The same things were measured in two ways. Each way mixes the same 9 hidden numbers, adds some noise and spreads widely along 5 directions of its own, which tell nothing about the thing.
(in the rows, 128 means zero)
Some things both ways: the first way, then the second way.
[115 109 100  98 128 150 132 153  91 156 167 159 145 133  86 127 186]
[158 124 121 100 121 109 108 163 122 132 107 143 119 167  84  83 140 175
 129 106 155 141]

[121 131 114 151 113 122  74  85 127 104 134 167 162 110 166 117  96]
[120  85 127 133 134 116 136 135 117 130 129 120 131 108 147 136 144 142
 119 126 107 148]

[122 106 133  99 115 141 168 138  83 154 175 131 114 158 117 134 177]
[121 118 129 143 157 123 126 128 136 133 131 105 110  91 108 149 122 144
 157 120 127 114]

[148 206 151 125 112 115 152 123 123  99 131 145 100 127 134 103 117]
[127 154 167 141 124 166 142  72 146 145 138 109 119 106 155 131  90 131
 131 130 143  86]

[162 104 163 118 111 139 119 137 154 130 151 115 151 139 117 141 112]
[135 108 102  89 111  99 162 177 125 108 108 140 145 112 101 118 156 133
 113 113 112 175]

[135 107 102 136 124 129 103  65 107 118 158 145 153 108 137 122 131]
[137  83 118 103 110 106 104 102 116 154 143 124 143 128  99 113 180 163
 125  98 154 164]

[130 153  94 109 124 146  92 117 107  79 126 131 130 114 105 106  95]
[115 107 105 154 120 121 142 169 118 108 116 133 121 105 139 127 120 124
 125 137  81 130]

[ 87 185  76 117 145 148 114 113 102  99 133 201 126  85 105  98 145]
[128  93 115 142 136 105  82 151 115 150 124 138 108 151 109 109 151 166
 133 109 141 146]

[174 136  79 123 120 137 135  76 104 147 171 148 163  88  98 129 139]
[163  97 107 159 116 107 107 123 157 138 123 114 108 143 103 121 123 152
 164 123 116 123]

[135 135 152 163 117 139 109 124 143 154 106 129 153 101  66 138 150]
[182 131 170  56 104 121 102 106 145 177 124 131 149 203  99  74 142 156
  94  92 233 123]

[189 125 178 104  97 130 123 123 132 112 150  63 126 157  95 156 105]
[129 144  91 107 104 127 179 172 133  89 100 120 152  63 107 128 106  88
 119 138  82 103]

[153 116 141 161 149 120 170  91 143 127 104 112 115 120 132 126 118]
[117 166 155 150 133 165 151  68 174 126 158  86 104  88 115 165  83  91
 177 118 142  82]

[104 114  76 103 126 137 109 125  99 134 173 100 133 111 121 111 143]
[125 113  91 133 146 109 156 186 123 105  88 122 138 101 119 140 128 120
 132 124  62 151]

[ 91  98  94 122 142 132 144 154 115 141 126 106 123 102 140 156 131]
[140 102 116 139 134  83 126 175 128 120 138 139 143 146  81 126 157 158
 167 116 145 156]

[130 124 148 143 129 125 134 133 139 119 120 113 115 148 131 134 126]
[118 108  83 140 139 115  79 185 104 122 109 134 117 137 140 119 114 105
 138 136  99 136]

[132 104  92 118 157 132 154 137 146 175 121  98 138  91 103 134 143]
[166 146 120 146 122 118 117 143 162 139 111 129 118 182  88 111 104 128
 162 115 148 124]

[100 143  81 118 149 131 124 149 114 128  71 111 101 124 121 125 102]
[147 120 110 142 143 114 107 158 132 140 112 139 111 141 135 120 102 131
 141 160 133 140]

[112 133 127 116 141 109 130 137 154 132 124 134 123 115 173 102 122]
[123 119 130 166 127 140  96 124 119 158 116 137 128 176 168 117 116 113
 112 129 121 140]

[125  88 119 142 144 151 142 159 104 121 101 160 130 158  93 135 126]
[113  77 113 204 159  98  52 182 120 128 157 132  59 150 123 131 116 161
 191 140 136 111]

[130 103 160 142 124 138 165 165 121 153 135 155 139 144 100 162 160]
[124 106 131 125 121 114 129 158 138 111 140 115 126 127 120 131 128 118
 146 106 129 114]

[126 141 110 139 152 143 145 125 113 116  96 190 123 134 109 111 133]
[112 133 138 116 104 156 163 106 146 104 141 106 112  91 148 140 105  92
 125 118 105 114]

[115 110 118 167 136 126 110 100 155 139 160 200 169 123 170 147 143]
[114  86 113 146 114 110  66 136 115 152 135 135 141 139 151 126 147 140
 144  94 128 129]

[143  89  94 130 145 153 107  66 124 131 140 150 155 119 114 110 128]
[142 136 108 141 128 135  91 134 136 141 117 132  92 160 123 108  97 112
 141 140 136 132]

[144  72 152 101 149 139 121 139 169 135 103  58 127 134 109 131 105]
[113 111 103 151 156 101 132 166 140 148 114 125 118  97  88 151 138 116
 131 127 128 142]

[115 134 154 135  96 142 119 148 112 109 199 126 123 157 111 122 157]
[ 91  72 121 170 165 101  63 165  99 164 122 133 129 114 160 144 151 168
 141 101 118 122]

[121  81 167 129 158 130 134 131 171 103  90  77 109 141 147 135  99]
[110 201 181 145 119 174 131  86 145 156 158 132 134 139 120 125  85  94
 136 125 209  72]

Other things, the second way, with their names:
<581>: [103  99 147 124 134 155 134  68 122 152 133  78 168  57 194 162 122  91
  95 120  97  89]
<1023>: [122  94 130 164 128 122 153  98 157 153 140 106 138  78 157 168 121 101
 125 152 114 125]
<281>: [123 127 115 151 136 125 100 164 100 123 123 141 137 119 149 115 107 136
 141 153 122 109]
<481>: [129 100 150 153 105 122 185  85 163 132 151 112 129  94 116 149 150 154
 138 109 119 140]
<1286>: [142 102 113 138 141  99  74 137 122 154 142 134 113 163  82 114 151 162
 160 118 172 154]
<37>: [143 144 192 113 163 134  95  40 154 216 149 114 123  81 100 135 131 220
 148 112 248  83]
<275>: [132  82  87 147 144  94 111 176 113 119 125 127  88 157  58 109 163 148
 132 122 115 178]
<856>: [143  97 137 131 108 128 155  63 147 180 115 109 154  66 134 132 147 157
  83 128 127 116]
<995>: [137 134 128 148 114 127 144 174 128  86 136 139 105 184 118 100 109 125
 149 133 117 144]
<406>: [173 121 147 124 146 106  65 113 124 179 124 147  98 182  71  77 150 252
 157 105 210 139]
<652>: [117 105 142 111 123 132 156  97 135 136 131 104 150  65 151 152 140 135
 119 106 112 122]
<1063>: [143 138 123 116 131 109 164 180 106  86 122 145 149 103 102 111 126 176
 156 150 124 136]
<415>: [142 139 111  87 113 116 154 171 122  84 123 137 132 135  89 107 131 132
 149 117 127 158]
<670>: [148 126 136  84  95 129 154 131 127 115 127 128 132 152 100  90 139 134
 103 110 145 144]
<964>: [144 154 149 118 106 142 168 116 141 107 139 119 132 133  90 108 119 142
 139 113 144 112]
<573>: [ 94 167 127 165 172 152 169 136 141 114 103 102 115  63 121 171  92 114
 163 116  75 106]
<290>: [112 114  95 105 106 123 152 169 117 103 104 139 164 107 184 142 120  71
 113 130  70 173]
<655>: [124 125 151 195 127 149  69 106 137 149 151 109 109 208 148 117  99 103
 155 106 140  85]
<480>: [ 92 100 100 146 169 119 141 166 117 120 115 108 114  66 132 164 127 104
 128 135  76 142]
<1006>: [145 119 164 152 111 140  86  78 149 161 136 110 139 149 164 124 111 162
 158  89 144  74]
<1058>: [109  52  70 161 146  86  78 197 110 122 116 116 107 118 118 138 151 119
 139 114  72 140]
<120>: [119 162 154 158 148 157 165 107 156 134 127  91 136  93 124 156  86  91
 138 129 123  70]
<471>: [169 167 142  97 108 137 144 132 153 113 121 134  98 195  77  85 109 144
 146 110 166 148]
<154>: [128 135 152 129 129 145 173 108 145 141 125 112 135  94 140 134 108 111
  97 147 135 109]
<1249>: [117 125 133 133  93 153 131 103 141 150 134 116 138 161 152 122 117  47
  81 114 132 121]
<1257>: [135  98  86  98  77 123  71 128 106 137 118 147 137 168 147  92 147 112
 115  99 117 169]
<848>: [ 94 155 159 174 177 147 154 148 138 137 125 109 102 108 107 147 102 121
 129 124 134  88]
<726>: [114  73 101 150 134 116  52 171  94 149 112 134 113 173 176 107 128 110
 102 128 107 135]
<76>: [103  89 113 133 118 108 159 167 122 135 109 136 161 107 152 143 157 101
  84 114  91 161]
<962>: [139 164 105 139 125 146 118 143 117 136  96 144 146 146 156 111  84  90
 124 161 114 133]
<935>: [115  69 135 142 169  97 132 170 122 135 135 109 102 122 106 138 156 144
 109 127 132 142]
<24>: [126 138 121 160 101 142 135 128 135  98 151 125 118 141 133 124  96  92
 160 143 113 115]
<497>: [137 113  87  87 106 114  70 140 108 141 115 146 148 116 152 114 130 123
 141 122 134 149]
<622>: [157 142 108  81  85 130  83 125 120 149 103 160 151 162 157  86 114 126
 121 121 152 147]
<675>: [132 110  92 112 162 101 134 201 121  86 114 125  72 125  64 120 137 156
 161 122 105 174]
<68>: [158 103 125  93 101 107  92 150 131 135 133 141 129 183 129  94 131 126
 126 119 168 142]
<384>: [129  97  68 142 119  92 100 199 103 112 110 166 112 163 110 105 147 137
 145 136 101 201]
<165>: [120 103 129 176 105 150  96  85 128 124 162 104 122 128 184 137  98  97
 155 138  99  96]
<198>: [110 126 129 172 107 164 134 115 134 103 137 111 102 158 185 130  88  70
 132 127  70 126]
<1298>: [ 77  92 123 149 114 144 151 108 123 150 150 114 142  69 179 162 130  44
  67 152 111 131]
<36>: [151 142 161 123 111 139 108  95 142 127 144 131 115 192 130 107 121 173
 180  84 157 144]
<538>: [127 116 117 161 135 132 143 161 127 106 114 113 120 129 153 130  98 104
 128 147  78 115]
<897>: [126 115 135 142 132 128 140 120 142 130 138 110 126 114 131 143 119 115
 138 131 126 122]
<746>: [133 197 138 134 111 177 175 138 146  75 122 101 117 124 112 114  54  69
 143 136 103  58]
<868>: [146  71 115 166 157  87  58 134 116 156 150 129 103 140 108 122 147 203
 180 142 160 142]
<1214>: [121 147 139 115 122 136 165 134 133 119 131 125 127 110  89 122 131 129
 124 114 144 127]
<685>: [155  64 134 110 128  86  89 139 127 167 126 146 111 192 119  98 178 196
 116 102 168 196]
<542>: [119 103 101  95 119 119 176 179 110  76 107 121 134 108 127 122 144 115
 112 113  58 175]
<803>: [141 156 123  54 104 144 136 163 127  76 103 121 123 139 133 100 101 118
 143  85 103 122]
<232>: [158 145 160 120 111 133 124 120 137 138 127 132 146 178 123  96 115 151
 136 111 166 107]
<311>: [ 98 144 108 183 126 161 121 155 128 102  93 105 125 128 182 143  74  63
 143 102  30  79]
<699>: [102 116 100 164 130 127 159 142 148 115 113 133 100  79 159 170 112 110
 155 129  59 174]
<779>: [151 148 167  93 117 136 119 146 125 130 130 141 118 206 116  77 119 143
 111 109 190 126]
<908>: [108  77  79 125 159  99 157 148 140  94 133  95  84  54  76 176 159 131
 175 110  70 192]
<618>: [121 113 142 100  97 132 121 115 129 163 120 136 160 149 163 119 146 104
  81  95 145 144]
<817>: [136  96 139 133 100 124  92  93 125 185 130 135 151 149 142 107 153 149
  94 110 163 126]
<1048>: [126  98 128 164 204 112 104 130 151 151 131  75  77  52  95 166 101 159
 172 148 136  71]
<938>: [137 120 139 143 109 141  90  82 121 151 151 130 123 151 149 108 121 147
 143 131 154 130]
<826>: [151 132 155 111 137 128 145  85 159 160 130  98 135  91  97 137 122 151
 131 121 172  94]
<97>: [151  89  98 134 158  83 109 180 130 135 102 135 117 128 114 130 137 172
 156 134 116 168]
<1014>: [123 103 154 110 119 127 167 124 130 139 147 115 143  96 130 125 138 117
  75 145 158 114]
<1303>: [154 153 152  98  63 152 145  89 155 149 126 147 164 179 173 105 106  86
  99 121 158 142]
<408>: [122 121 132 122 128 124 145 117 143 137 133 116 127  89 106 142 137 140
 139 107 135 125]
<841>: [169 164 157  67  89 137 166 114 140 141 125 166 148 168 128  85 119 139
  97 152 202 174]
<681>: [139 113 120 131 153 116 109 154 136 136 108 117 106 113 128 131 109 151
 147 126 120 114]
<458>: [101  95 116 169 149 126 175 160 139 113 123  95 113  61 139 164 108  79
 105 155  70 102]
<1042>: [118 100 129 185 131 134 129 157 128 103 135 120  93 154 166 129  99 114
 140 140  77 121]
<920>: [118 136 130 149 118 134 104 136 121 136 132 132 149 112 151 129 103 119
 146 127 134  82]
<1145>: [147 159 155  85 122 131 152 142 138 115 118 137 127 153 105 104 122 160
 139  97 160 138]
<260>: [114  89 104 179 137 117  97 132 147 147 128 103 145  60 196 179  87  82
 159 154  86  76]
<209>: [129 161 129 133 160 127 150 161 154 114 105 123 109  92 118 151  85 137
 178 128 117 115]
<1052>: [136  95 126 180 185 113  57 124 131 185 124 104  98 143 113 135 122 160
 155 131 153 105]
<989>: [127  83 124 142 120 106 119 137 129 141 144 125 130 122 125 129 150 139
 124 122 136 135]
<44>: [153  83  81 118  92  80 105 186 115  97 141 145 139 156  86  99 156 134
 156 126 129 162]
<462>: [163  94  66 166 129  87  71 216 122 100 109 156  87 188 141 104  94 134
 184 169  92 165]
<663>: [139 109 127 112 134 105 157 131 149 135 130 119 133  96  99 142 143 140
 133 127 142 151]
<1093>: [163 121 150  58 132 113 173  97 150 143 132 109 137  74  73 123 151 179
 116 126 184 140]
<144>: [163 162  98  84  84 135 109 169 111 100 105 154 145 172 132  72  91  99
 127 144 136 130]
<397>: [160 111 141  58 115 116 147  87 145 166 117 120 179  94 147 132 143 140
 101 124 165 149]
<922>: [149 155 123 124 109 134 125 134 134 125 112 148 127 167 127 104 109 136
 148 121 134 151]
<103>: [109  93  83 152 161  94 129 206 124  84 117 105 108  76  92 157 130 130
 180 113  64 125]
<233>: [ 96 120 140 183 168 141 101 115 139 163 134 106 101 104 149 162 105 114
 144 121 125  98]
<350>: [136  78 101 121 121  97 123 148 123 115 127 126 125 115 118 127 155 157
 146 114 102 168]
<286>: [153 126 133  57  57 136 142 116 133 101 145 146 124 173 130  82 138 119
 112 105 157 176]
<72>: [104  64 111 169 158 103  77 127 138 153 140 108 100  90 154 175 141 147
 176 105 101 139]
<236>: [156 162 129  54  73 146 109  95 132 117 136 143 132 181 111  85 127 127
 149  85 171 165]
<421>: [118 123 166 142 101 160 178  66 166 109 159  80 124 100 151 153 108 100
 141  97  99  92]
<912>: [130 115 160 157 166 132 137 112 144 136 155 100  86  85 124 144  98 159
 150 165 157  91]
<913>: [129  68 123  95 136  87 125 137 130 161 126 130 143  86 123 141 176 166
 111 112 151 166]
<1059>: [120  88 115 154 162 104 111 159 136 136 123 110 109  88 136 157 122 140
 154 132 108 119]
<1195>: [148 122 135 147 126 128  68  90 137 183 121 129 128 141 140 114 119 169
 145 115 160 105]
<824>: [131 195 176 137 121 164 165 100 143 144 119 131 153 109 119 119  94 150
 131 117 162  71]
<1237>: [168  69 103  31  96  74 118 188  91 116 125 162 156 136 111  71 177 171
  85 147 173 188]
<778>: [136  79 116 158 127 100  88 109 148 163 136 129 109 131 126 141 151 173
 167 103 134 158]
<958>: [123 102  91 146 133 116 142 167 107 114  79 128 148 106 150 130 137 142
 123 115  40 157]
<13>: [125  83 151 150 118 132  66  83 127 158 175  96 110 130 137 121 129 138
 136 115 169  70]
<628>: [117  85  97 111 171  95 157 161 132  86 125  89  87  50  59 161 160 179
 181  95  78 162]
<476>: [122  88 129 155  82 132 142 141 127 117 133 125 153 151 197 121 119  79
  93 133  83 121]
<677>: [102  20 122 186 153  88  55 133 120 174 145 108 135 134 185 164 166 142
 141  97 103 136]
<166>: [120  90 132  86  99 128 113  99 120 158 123 129 171 133 190 130 156 109
  91  93 125 169]
<365>: [127 161 129 145 151 133 142 129 157 127 123 107 107  86  82 148 100 133
 177 118 134  98]
<712>: [125 180 123  83 126 156 139 137 123 107 109 129 114 119 110 112  97 112
 137 114 132 132]
<65>: [110  41 121 144 112 111 105  91 112 153 160 101 153 100 161 145 173 121
 105 119 110 143]
<215>: [114  76 131 135 124  95 161 128 148 131 128 111 147  79 109 163 182 180
 148  60  91 149]
<780>: [158 134 161  55  79 141 167 102 116 136 120 139 167 153 126  72 150 150
  56 116 170 146]
<1300>: [137 137 118 102  91 126 138 148 117 132 101 159 165 140 148 100 131 130
 105 116 126 150]
<377>: [147 146 151  66 107 126 133 118 129 151 123 134 171 146 101 100 149 141
 106  92 190 131]
<362>: [116 121 145 137 153 137  81  98 124 148 132 104 114 108 130 138 129 179
 171  79 132 101]
<1305>: [125  92  85  90 110 111 164 178 123  99 109 121 134 105 120 126 142  75
  89 133  84 171]
<197>: [123  92 109 152 150 116  62 161  93 134 141 132 103 181 131 108 130 124
 139 140 137 154]
<872>: [143  93 143 110 123 112 137  70 156 158 144  99 154  91 121 155 156 154
 147  97 147 143]
<945>: [ 89 132 188 151 101 161 138  79 142 169 144 117 174 156 180 145 138  88
  94  58 141  99]
<1056>: [119  83 106 192 162  93 130 163 133 132 122 116 117  94 104 156 142 161
 164 127  91 134]
<852>: [156 122 112  67  96 117 112 135 111 132 115 149 141 172 104  81 154 147
 109 107 157 181]
<654>: [142  88 103 112 121 106  69 153 106 158 132 138 137 182 131  97 141  96
  97 145 166 155]
<345>: [115  71  67 108 136 102 129 162 112 122 103 129 118  81 139 146 155 111
 112 137  70 203]
<930>: [136 114 145 154 158 100 133 167 137 125 137 113 125 106  85 132 125 173
 161 127 154  81]
<1221>: [150 140  91 163 142 100  76 172 135 142 112 136 122 124  80 119 103 150
 189 137 147  90]
<838>: [166 171 148 129 114 141 116  77 149 164 120 136 141 151 111 105 107 171
 160 119 175 118]
<955>: [154 142 109 118 136 129 106 142 133 131 106 135  81 156  89  96 110 156
 145 130 139 153]
<1156>: [172 153 138 106 121 127 117 103 145 141 141 133 115 181  75  95 121 152
 158 132 196 151]

Some of these things the first way, each followed by its name:
[132 172 152 132 105 128 117 112 132 115 138 119 110 145 127 124 120] => <37>
[147 140 112 110  98 107 108 132 119 120 198  66 129 138 142  94 124] => <958>
[126 162 120 133 115 119 126 142 142 148 127 133 129 119 148 135 114] => <97>
[116 186 103 150 106 148 128  80  98 115 150 146 118 105 115 168 115] => <260>
[165 161 120 126 108 151 127  81 111  93 173  48 116 108  67 152 104] => <1221>
[150 146 158 104 118 140 104 130 126  95  89 100 123 115  88 122  89] => <458>
[ 91 153 118 133 147  97 127 133 140 152  81 121 111 100 154 120 137] => <1052>
[170  97 176 160 108 119 143 119 102 133 112 137 142 169  94 152 151] => <13>
[135 114 135 134 122 128 135 115 125 128 122 111 129 122 125 135 117] => <897>
[128 151 155 156 137 119 120 100 163 103 127 155 120 136 154 109 117] => <712>
[139 124 114 181 159 113 180 123 140 136 107 137 111 144 123 110 141] => <236>
[146 110 145 119 135 141 116 125 133 123  91 112 132 132  88 129 113] => <1305>
[ 71 140  95  93 121 133 132 152  68 114 153 157  97 153 154 147 152] => <281>
[184 172 120 153  96 147 154 107 103  95 142  88 118 125  71 129  76] => <462>
[100  83 143 128 131 134  80 142 145 145  88 187 170 120 143 135 131] => <935>
[107 145 115 138 119 116 134 147 124 169  92 105 109 138 140 154 122] => <397>
[148 128 122 138 113 137 121 126 106 103 130 144 143 124 105 100 109] => <1042>
[176  84 102 134 138 150 118  92 163 104 148  97 148 150 131  80  65] => <699>
[153 129 111 148 145 132 123 103 150 125 107 136 152  93 102 100 113] => <471>
[110 106  63 147 158 119 153 136  95 153  97 173 138 110 121 111 153] => <421>
[120 132 120 145 143 103 143 149 152 149 149 131 128 124 138 108 165] => <311>
[181  81 150 123 119 138 122 101 156 107 178 113 155 147 148 124  91] => <384>
[ 69 153  46 137 148 132 100 119  85 118 100 164 119 107 124 107 133] => <652>
[129 146 131  94 148 127 136 107 131 119 120 182 139  83 144 109 143] => <275>
[148  85 127 217 121 125  99 125 140 141 131 122 164 170  82 117 140] => <803>
[101 101 114 132 134 106 138 178 131 176 117 132 138 132 148 150 151] => <232>
[109 153 106 131 124 126 106 115 109 105 143 177 140 111 137 102 130] => <542>
[168 123 117 144 138 123 156 129 155 142 131 126 140 131 127 119 114] => <778>
[139 134 135 123 125 136 130 118 140 133 116 131 134 113 133 140 105] => <663>
[123  78  85 173 134  98 127 150 128 195 136 136 162 146 141 142 159] => <1006>
[ 98  35  64 117 173 110 140 167 144 195 119 141 148 159 186 130 147] => <922>
[148 103 166 104 132  97 144 178 164 167 107 119 131 162 152 141 142] => <817>
[116 125  76 141 127 116 124 124  82 112  98  94 109 131 125 125 100] => <868>
[102 120 151  95 137 146 113 154 130  97 120  84 105 119  93  91 129] => <848>
[111  95 112  87 132 135 177 208  81 175 126 158 123 153 109 146 175] => <476>
[165  71 171  99  97 135 135 150 148 163 224 126 161 185 152 151 149] => <1300>
[127 164  75 177 119 141 157  89  87 105 186 149 128  96  97  82 144] => <36>
[118 163 148 100 133 110 172 159 140 123 159  77  77 136 151  92 143] => <573>
[177 145 206 156  65 134  78 119 133  96 117 145 157 171 114 180  74] => <1237>
[ 97 143  99 123 141 105 117 156 125 137  80 152 126 109 158 127 121] => <538>
[ 90  79 139 138 146 111 114 152 164 182 116 157 152 135 173 162 160] => <377>
[164  94 141 135 127 129 126  92 156 134 158 100 149 133 136 138 117] => <365>
[115 107 159 136 142 119 128 123 145 141  67 134 122 127 143 159 119] => <654>
[156 104 133 135 122 128 148 135 135 157 160 114 128 187 129 140 140] => <622>
[132 102 128 127 132 132 112 130 134 131 107 148 151 124 133 144 113] => <989>
[163  99 171 183 123  98 136 124 178 151 115 100 129 196 168 163 107] => <497>
[197 162 153  81  91 109  93  88 141 126 164 107 152 125 138 120  98] => <856>
[176 101 131 125 121 135 120  88 139 136 163 141 155 143 121 100 132] => <955>
[155 187 169 106 113 126 160 119 142 112 142 162 105 144 150 109 120] => <345>
[117 127 145  93 129 143 124 170 144 120 134 113 123 122 111 121 118] => <76>
[137 126 137 139 137 129 133 136 135 114 102 136 124 137 109 102 124] => <675>
[158 103 122 174 114 112 113  66 146 150 154 110 163 111 159 138 108] => <872>
[124 100 115 127 123 117 128 102  79 132 132 134 131 135 140 132 145] => <65>
[137 109 119 107 127 126 144 138  99 127 143 109 127 125 114 125 139] => <964>
[119 142 159  96 147 148 115 102 130  66  68 135  99 122 126 118  83] => <1298>
[168 107 181 171 112 117 160 120 173 160 169 169 157 166 165 141 137] => <72>
[164  74 130 169 116 111 110 101 132 138 140 106 158 155 128 110 126] => <628>
[ 96  88 125 146 152 106 140 151 116 121  63  97 101 150 143 115 125] => <197>
[114 160 140 183 121  88 129 107 156 142 164 196 148 134 189 120 164] => <362>
[119 113 150 111 131 112 154 157 134 148 110  55  98 130 131 135 138] => <120>
